There are 10 hidden switches. A switch that is on adds its own fixed numbers to the row, and there is some noise. The rows also spread widely along 12 directions, which tell nothing about the answers.
(in the rows, 128 means zero)
Some rows, each with its switches (1 for on, 0 for off) after it:
[118 126  64 105  99  74 112 119 144 114 155  61 156  96 168 131 106 100
  97 160 102  87 117 160 135 145 101 158 155 141 130 147  89 138] : 0 0 0 0 1 1 0 1 0 0
[134 144 189 145 124 139 158 104 117 148 134 105 131 122 111 173 171  91
 117 113 118 140 156 107 139 112 143  74 101 176 144 178 118 176] : 0 0 0 0 1 1 0 1 1 0
[100 129 175 158 165 143 150 127 145  99 145 116  96 101  82 155  92 141
  72  99 153 182 136 107 139 146 139 111 110 185  74 124 185 130] : 0 1 0 1 0 0 0 1 1 0
[123 182 153  87 126 153 161 147  97 107 172  71 119 154  76 168 121 114
  58  84 110 123 100 115 184 128 142 117 142 104 187 158 143 167] : 0 1 1 0 1 1 0 1 0 0
[152  60 124 135 170 177 121 124  69 117 144 145 121 143 108 125 106 168
 157 155 122 112  84 166 114  88 122 169 181 109  83  90 128  80] : 0 1 0 0 1 1 0 0 0 0
[110 121  82 119 127 117 139 193 111  74 188 103 146 130 128 133 106 129
  69 173 103  63  75 136 117 127 124 186 160 101 158 160  85 147] : 0 0 1 0 1 1 0 1 0 0
[131  81 110 104 150 127  91 129  85 156 177  72 153 135 158 218 160  93
 129 148  86  83  97 131 180 123  94 161 165 125 108 139  77 130] : 0 1 0 0 1 1 0 1 0 1
[118 116 197 167 135 192 171 114  85 114 136 103 129 110  91 175 125 134
  81 136 114 146 113 143 132 107 130 129 113 186 126 136 133 151] : 0 1 0 0 1 1 0 1 1 0
[133  54  64 144 128 107  81  78 137 119 127 115 123  73 111  72 127 132
 142 129 113 108 142 194  75 153  91 125 130 127  95 187  95 167] : 0 1 0 0 1 0 0 1 1 0
[150 119 105 117 135 106 124 146 137 131 161 158 125 129 120 127 151 119
 129 127 109 110 157 103  93 126 125 102 129 116 141 182 112 154] : 0 1 1 0 1 0 1 0 0 0
[156 137 104  52 119  89 168 138 131 155 102  83 113 139 118 118 139 111
 121 108  95  84 130 174 197 134 110 124 167 117 171 160 130 139] : 0 0 0 0 1 1 0 1 0 0
[ 95 175 140  95 103  82 115 113 142 120 168  54 142 115 181 183 140  49
  99 130  94 100 143 113 180 141 146 117 126 137 144 124 108 137] : 0 0 1 0 0 1 0 1 0 1
[114 112 144 142 147  93 153 146 167 113 128 151 101 106 143 126 126 113
 127 155 114 130 181 122 118 128 139 126 120 173  88 139 151 116] : 0 1 1 0 1 1 0 1 0 0
[115  95 143 117 161 126 132 126 142 108 128 140  89 120  91 137 157 118
 128 110 115 135 152 116 145 149 124 106 111 128 108 169 155 149] : 0 1 0 0 0 0 0 1 1 0
[124 107 173 177 181 185 162 149 124  84 160 181  96 124  77  90 101 157
 120 151 129 122 129 147  74 125 143 105 130 105 110 129 134 124] : 1 1 1 0 0 1 1 1 0 0
[109  84 147 182 139 160 132 139 135  79 151 177 124 108 151 128 130 116
 136 227  95 115 146 123  75 112 116 130 120 145  81 121 104 106] : 0 1 1 0 0 1 0 0 0 0
[ 91 164 189 184 166  97 153 201 125 124 191 122 153 119 170 210 138  71
  87 159 141 108 132  65 125 104 166 130 114 168 108 128  90 139] : 0 0 1 0 0 1 0 0 0 0
[127 103 166 161 187 135 111  90 111 178 142  92 122 106 109 164 138  95
 142  82 140 129 144 159 157 133 130  93 129 135  91 139  88 156] : 1 1 0 0 1 1 0 0 0 1
[106  72 185 172 162 170 137  87 121 140 103 132 111  88 101 134 136 102
 132 148 110 117 148 180 140 147 108  94 110 139 103 142  70 156] : 0 0 0 0 0 1 1 0 0 1
[128  93 157  86 163 135 152 154  75 112 133 129 114 131 131 139 121 138
 142 127 101  65 101 184 143  92 163 196 154  92 137  65 156  72] : 0 1 1 0 1 0 1 1 1 0
[129  93 149 148 161 148 114  95  96 163 155  99 130 122  86 164 179  96
 123  86 118 129 133 131 132 138 106  84 114 128 134 219  68 209] : 0 1 0 0 0 1 0 1 0 0
[136 155 143  93 142 142 172 145 106 121 137  91 126 134 109 146 101 129
  81 109 119 103 103 159 169 114 131 139 155 117 151 108 152 127] : 0 1 0 1 1 0 0 1 0 0
[149 151 204 123 152 144 184  96 112 171  98 107  99 128  87 116 136 113
 126  65 132 141 160 171 157 113 146  67 123 146 145 141 150 153] : 0 1 0 1 0 1 0 1 0 0
[133 115 191 141 187 181 157 143  75 145 152 119 125 139  88 185 130 124
 110 103 143 113  96 125 159  96 154 132 141 132 118 115 121 127] : 0 0 1 1 1 0 0 1 0 0
[146 173 186 157 171 114 192 191 139 140 158 163 111 151  99 138 138 118
 106 109 150 127 155  77 120 103 172  73 130 147 140 176 142 158] : 0 0 1 1 1 1 0 1 0 0
[146 152 161 112 167 174 164 158 101 117 165 118 119 164  91 145 150 105
 117 136 104  79 104 141 165 122 125  86 156  53 171 149 105 161] : 1 1 0 0 1 1 0 1 0 0

New rows, each followed by its switches (1 for on, 0 for off):
[144 133 140 176 165 168 142 143  81 137 182 101 151 114  90 120  70 154
  86 114 145 103  81 176  98 114 127 120 167 111 138 126  89 155] : 1 1 0 0 1 1 1 0 0 1
[157 130 127 157 124 158 161 124 117 128 164 102 147 114 107 149  80 169
  77 138 137 169 108 118 102 107 110 135 153 222  95 133 155 117] : 1 1 0 0 1 1 0 1 0 0
[120 172 149 113 149  86 152 194 104 120 193 101 143 150 149 170 127 105
  98 110 135  91 102  92 138  96 182 155 152 125 153 123 131 121] : 0 0 1 0 0 1 0 1 0 0
[126 131 172 177 154 106 176 173 163 130 141 172 104 104 104 127 149 114
 107 142 119 128 193 105  91 139 134  69  96 172 123 204 126 182] : 0 1 1 0 1 1 1 1 1 0
[147  80 200 196 171 195 160 133 106 145 139 181 116 136  84 162 174 130
 131 150 117 155 148  94 103 108 110  69 113 177 101 193 113 168] : 0 1 0 0 0 1 0 1 0 1
[ 95 131 147 145 169 164 152 157 142  57 138 159  96 128  74 100 116 122
  95 147 134 105 119 133 134 144 144 105 129  56 139 143 122 158] : 0 0 0 0 1 0 0 0 0 0
[155 162 175 165 166 174 182 166 112 147 144 127 139 135 103 156 100 127
  96 143 147 116 106 124 153 101 127  87 160 140 123 107 128 128] : 1 0 0 0 1 0 0 0 0 1
[115 129 173 139 150 140 162 147 168  93 152 165  92 129 100 154 160 105
 106 164  95 130 178  85 130 157 119  63  97 128 122 181 134 168] : 0 1 0 1 1 1 1 1 1 0
[100 159 153 195 168 121 145 155 178  93 157 156 109  94 103 110  96 111
  86 138 168 144 163  97  97 147 151  66 115 141  93 158 134 162] : 0 0 1 0 1 0 0 1 0 0
[118  73 161 170 182 151 182 196 140 108 145 167 109 108 105 160 121 146
 106 201 106  96 127 127 127 139 112 148 129 170  83 140 112 115] : 1 0 1 0 1 1 1 1 1 0
[107 109 143 135 188 122 127 155 114  86 142 160 108 127 122  94 135 110
 149 125 134  71 123 168 109 110 171 141 137  34 130 111 111 132] : 0 1 0 0 1 0 0 0 0 0
[136 177 175 142 105 143 142  97 124 126 159 101 149 100 157 142 122  82
 116 150 101  98 157 153 107 113 144  75 117 131 149  98 124 133] : 1 1 1 0 1 0 1 1 1 1
[109  99 169 132 166 187 130 133  81  91 175 107 129 128 122 193 108 130
 116 176 101 100  82 144 151 116 128 170 148 110  96  58 118  82] : 1 1 0 0 1 1 1 0 1 0
[128 112 120  74 150 161 121 108 101 128 123  87  95 131  67 122 122 122
 110  83 106 109 100 176 194 153 107 120 148  72 147 140 123 142] : 0 1 1 0 0 0 0 0 0 0
[172 102 150 131 139 175 192 153  91 140  89 151 121 136 111  90 112 155
 138 177  91  81 111 205 137  86 106 130 175 117 145 110 128 108] : 0 1 0 0 1 1 0 0 0 1
[ 84  78 133 107 155 134 136 125 112  69 132 132 105 106 100 108 134 128
 106 105 104  77 118 195 113 137 151 185 113  68 161 137 109 154] : 0 1 0 0 1 0 1 1 0 0
[131 159 162 186 145 141 174 178 130  96 155 139 125 116 111 103  77 142
  83 169 142 122 114 128 105 119 135  92 152 148 117 128 146 137] : 0 0 0 0 0 1 0 1 1 1
[111  72 144 134 175 148 113 115 118 117 122 132 110 112 129 128 136 103
 152 153 115  84 120 174 154 132 121 129 146  88  92 104 103 110] : 0 0 0 0 0 0 0 1 0 1
[133 140 156 137 159 156 153 146  97 109 180  99 134 132 123 164  80 149
  96 133 143 140  85 125 131  99 145 156 166 156  96  73 161  80] : 1 1 0 0 0 1 0 1 0 0
[118  92 125 121 161 146 141 166 112 100 158 131 128 123 122 181  96 154
  88 156 119 124  97 119 139 118 118 191 154 150  92  92 144  89] : 0 1 0 0 1 0 1 0 0 0
[134 143 159 141 167 133 113 111 161 112 180 153  98 155 102 144 155 101
 148 116 142 158 168  56 138 139 155  40 132 109  96 161 148 142] : 1 0 0 0 1 1 0 1 0 1
[144 155  97 121 106 165 104  94  81 129 169  47 158 117 118 110  78 111
  94 142 109  77  73 195 147 131 101 103 184  81 160 130  75 154] : 0 0 1 0 1 1 0 1 0 1
[ 95 143 175 147 143 148 157 155  74 107 156  74 152 101 121 171 115 100
  71 122 123  69  80 170 142 105 162 169 124 120 162 111  94 155] : 0 0 1 0 1 0 0 1 1 0
[148 146 149 218 153 101 126 140 128 133 183 158 164 101 154 117 126 111
 148 144 172 116 146 103  24  80 174  85 122 155  93 136 104 141] : 1 0 0 0 1 0 0 0 1 0
[100 109 178 207 170 122 124 118 117 115 145 125 129  78 153 124 107 105
 138 153 144 115 141 169  81 111 151 122 120 153  67  95 114 121] : 0 1 0 0 0 1 0 1 1 0
[110  88 118 119 115 119 154 127 178 101 119 130 116  97 141 169 139 116
  88 180  86 140 167 112 141 147  89 149 106 206  90 152 142 127] : 0 1 0 1 1 0 0 1 0 0
[ 99 100 149 114 144  70 168 171 144  94 152 131 111 120 132 138 184 100
 113 118  89  79 153 133 108 133 159 165  82 133 158 188 111 169] : 1 1 0 1 0 1 0 1 1 0
[132 144 173 153 152 196 168 142 116 120 150 133 122 117  94 160  81 139
  72 155 124 137 119 128 136 122 114  99 139 147 114  99 139 122] : 0 1 1 1 1 0 1 0 0 0
[164  74 150 154 153 126 147 111 122 162 115 169 127 110 147 111 128 139
 178 168 124 123 156 153  83  94 122 113 149 186  75 116 127  84] : 0 0 0 0 0 1 1 1 0 0
[147 128 178 230 185 121 165 172 119 180 148 144 154  81 124 145 101 128
 106 141 173 121 136 133  74 107 125  82 134 203  81 146 100 155] : 0 0 0 0 0 0 1 1 1 0
[159  99  76 113  92 116 144 146 116 119 166 110 152 118 128 144 111 168
  84 168  89 121 110 124  89 118  86 163 154 193 131 175 132 132] : 0 1 0 0 1 1 1 1 1 0
[119 142 172 176 173 127 170 213  85 118 184 125 165 119 170 178 106 111
  89 166 133  62  93 138  99  70 163 180 147 134 123  82 105 114] : 0 1 1 1 1 0 0 1 0 0
[102  69 140 101 196 120 159 185 107 115 139 126 105 134  90 169 171 117
  99  98 105  68 107 153 171 137 131 187 122  90 150 176  96 173] : 0 1 0 1 1 0 0 1 0 0
[115  96 211 183 175 178 163 111 112 122 121 161 102 110  68 133 130 135
 111  87 148 149 147 133 109 106 175 108  97 168 109 144 142 149] : 0 0 1 1 1 0 0 1 0 1
[108  64 119 162 143 126 126 165 125  71 176 174 135 115 152 138 122 140
 118 201 100  90 123 116  63 109 141 186 135 146 100 135 101 106] : 0 0 1 0 1 1 1 1 0 1
[121 125 133 134 174 158 106 161 116  91 204 126 122 149 142 192 103 118
 119 194 117 121 100  78 158 122 120 132 177 111  62  86 142  78] : 0 1 1 0 1 1 0 1 0 0
[153 177 129 134  92 148 140  98 146  80 156 140 132 133 151  80 110 108
 128 192  99 111 154 137  77 109 127  60 144  96 143 121 140 129] : 0 1 0 1 1 1 0 1 0 0
[132 130  98 111 142 109  88 134  72 120 203  87 162 139 140 160 126 119
 114  91 137 103  75 118 107  97 150 168 157  94 142 127 106 131] : 0 1 0 0 0 0 0 0 0 0
[141 127 137 119 129 110 155 154 130 138 148 109 154 120 172 184 166  82
 131 187  92  68 131 122 147 110 115 132 136 150 128 128 101 121] : 1 0 0 0 1 0 0 1 1 0
[115 101 113 125  98  59 164 148 177 102 124 154 129 107 163 129 177 102
 118 165  91 113 186 104  90 120 135 149  96 196 135 201 117 153] : 0 0 0 0 1 1 0 1 0 0
[ 89  81 106 152 118 108 114 112 161  78 161 130 130  88 142 129 136 108
 116 170 102 116 148 123  82 141 137 162  96 162 103 164  83 139] : 1 0 1 0 1 1 0 0 0 0
